Every row belongs to one group in each of 2 separate groupings. Each group adds its own fixed numbers to the row, and there is some noise. The rows also spread widely along 2 directions, which tell nothing about the answers.
Some rows, each with its group in each grouping after it:
[ -1 -21   3 -16 -14 -38   7  -1 -22   2   4   3   8   0  -9 -30   1 -40
  12 -12   0  -5]
tid (3)
[  4 -16  -6 -18  -1 -33  -7   5 -19  -5  13  12  11   6  -8 -25  13 -35
  29 -15 -11  -6]
fur (5)
[ -1  -6   1 -14  -8 -38   2   1 -30   7  20   8  17  -2  -5 -31   3 -33
  13   2  -5  -3]
Veviz (0)
[  5  -6  -5 -21  -4 -42   0  -4 -26  -2  10   8   4  -3  -9 -24   4 -38
  29  -6  -2  -7]
lup (4)
[ -6 -12  -2 -17 -11 -33   2  -3 -20   5  11  -1  14   1  -5 -35   3 -27
  14  -7 -11  -1]
fur (0)
[  6 -14   1 -17  -8 -43   1   3 -23  -8   8  10   9   3  -8 -30   9 -35
  22 -16   0  -3]
tid (3)
[ -5  -7   2  -1  -4 -15  12  -1 -29  10  12  -1  15  -5 -15 -36   1 -29
   3  11   8  -9]
Veviz (1)
[-14 -13  -5 -12 -30 -32   2  -9 -19  12   4 -12   8  -6  -2 -28 -20 -38
   2   4  -5  -5]
lup (2)
[ -6 -18  -1 -13 -10 -31   3   4 -14   7   9  -3  12   4  -4 -33  -2 -43
   7  -9   0  -3]
tid (1)
[ -2 -12   0  -8  -7 -28  -3   2 -23   9  13   3   6  -5  -9 -28   0 -34
  14   3  -3  -3]
Veviz (5)
[  5 -12   0 -22  -3 -38  -7   0 -22  -8  13   7  14   5  -7 -32  11 -28
  28 -14  -8 -12]
fur (2)
[ -3 -14  -6 -16 -20 -35   1  -1 -20   9   4 -10   5   2  -3 -29  -2 -40
  12 -13 -12  -6]
fur (4)
[  3 -13  -5 -14 -14 -33   7  -2 -21   4   6   2  11   1 -10 -31   5 -31
  12 -14  -7  -5]
fur (3)
[ -5 -15   8 -14  -6 -31   6  -7 -29  -3  10   3  13 -10 -15 -32  11 -31
  22   4   7 -14]
tid (4)
[ -4  -8   7  -6  -6 -31   6  -1 -31   6  18   6  18  -9 -11 -32   7 -23
  13  12   2  -6]
Veviz (0)
[  3 -13  -4 -11 -17 -23  11  -3 -23   3   2  -3  13   1 -13 -33   5 -31
   9  -6  -6  -9]
fur (3)

New rows. What belongs after each?
[-13 -10  -8  -8 -12 -19  13  -7 -20  13   7 -10  15  -7 -15 -29 -11 -39
   4   3   6  -6]
lup (1)
[ -6 -10   8  -8 -13 -25   8  -5 -32  10  11  -2  10 -13  -8 -34   3 -29
   7  13   9 -10]
Veviz (4)
[  7  -5   9 -17  -2 -32  -1  -3 -35  -3  16  19  13  -7 -11 -32  12 -23
  25   6   3  -9]
Veviz (2)
[  6  -5  -2 -16   1 -28   8  -3 -28 -11   7  18  15   0 -19 -35  17 -15
  25  -6   2  -9]
fur (3)
[  1 -10  -8 -15 -11 -34  11  -5 -26   1   0   6   6  -1 -15 -26  -1 -33
  15  -2   3  -8]
lup (3)
[  0 -10  -3 -18  -5 -28   3  -2 -29   5  10   4  10  -5 -14 -32  10 -29
  21  -5  -1 -12]
fur (4)
[ -9  -8   3  -5 -16 -32   4  -3 -27  16  14  -4  14  -7  -7 -33  -2 -31
   8   7  -4   0]
Veviz (0)
[  5  -9  -9 -20   7 -29   2   2 -20  -4  13  10  12   3 -14 -35  12 -30
  21 -13   0  -8]
fur (1)
[ -2 -14  -4 -23 -12 -43  -6   2 -23   0  11   7  12   4  -1 -32   6 -34
  22 -15 -14  -7]
fur (2)
[ -9 -18  -5  -7 -11 -28   6   3 -14   8   9  -9  14  -2  -8 -29  -3 -43
   0  -6   6  -7]
tid (1)
[  1  -7   0 -14  -7 -45  -1   1 -28   6  19  16  12  -2  -4 -31   3 -35
  19   0  -8   0]
Veviz (0)
[ -6 -14  -2 -13 -10 -27   2  -6 -25   5   6  -8  12  -4  -9 -34   4 -29
  16  -3  -2 -10]
fur (4)
[  6 -11  -4 -24   7 -45  -1  11 -14  -8  14  17  10   4  -3 -28  13 -45
  25 -21  -2  -6]
tid (1)
[  5  -7  -3  -9 -10 -37   7  -1 -31   0  11  14  10  -2 -11 -31   5 -30
  14  -2   4  -3]
Veviz (3)
[ -5 -21  -2  -9 -12 -30   4   4 -11   8   6  -8  12   0  -4 -32  -4 -48
   4 -10  -3  -7]
tid (1)
[-10 -26   4 -12 -16 -27  -5   6 -17   5   9  -3  10  -2  -7 -30   1 -41
  14 -10  -3  -5]
tid (5)
[ -7 -11  -7  -8 -16 -27  10  -8 -27   3   0   0   8  -7 -17 -26  -3 -27
   9   4   8  -8]
lup (3)
[-21 -21  17  -8 -19 -21   4  -7 -25   6   7 -12  16 -11 -10 -31  -1 -25
   3  10   4 -11]
tid (2)
[-12 -16   7 -12 -13 -28   5  -5 -19   7  10  -3  19  -4  -9 -31   0 -29
   8   3   3  -5]
tid (0)
[-17 -15   7  -4  -8 -12  13  -4 -21   7   6  -9  23  -6 -19 -36   0 -28
   2   9  15  -9]
tid (1)
[-12 -12  -6 -14 -16 -30   6  -6 -23  11   7  -5  16  -7  -6 -28  -8 -32
  12   5  -2   2]
lup (0)
[ -1 -21   3  -9 -20 -30  10  -3 -24   4  -1  -2  13  -4 -14 -33   0 -31
   3  -5   4  -6]
tid (3)
[ -7  -8   4  -8  -8 -26   3  -4 -32   9  15   5  17  -9  -8 -36   5 -26
   8  13   1  -5]
Veviz (0)
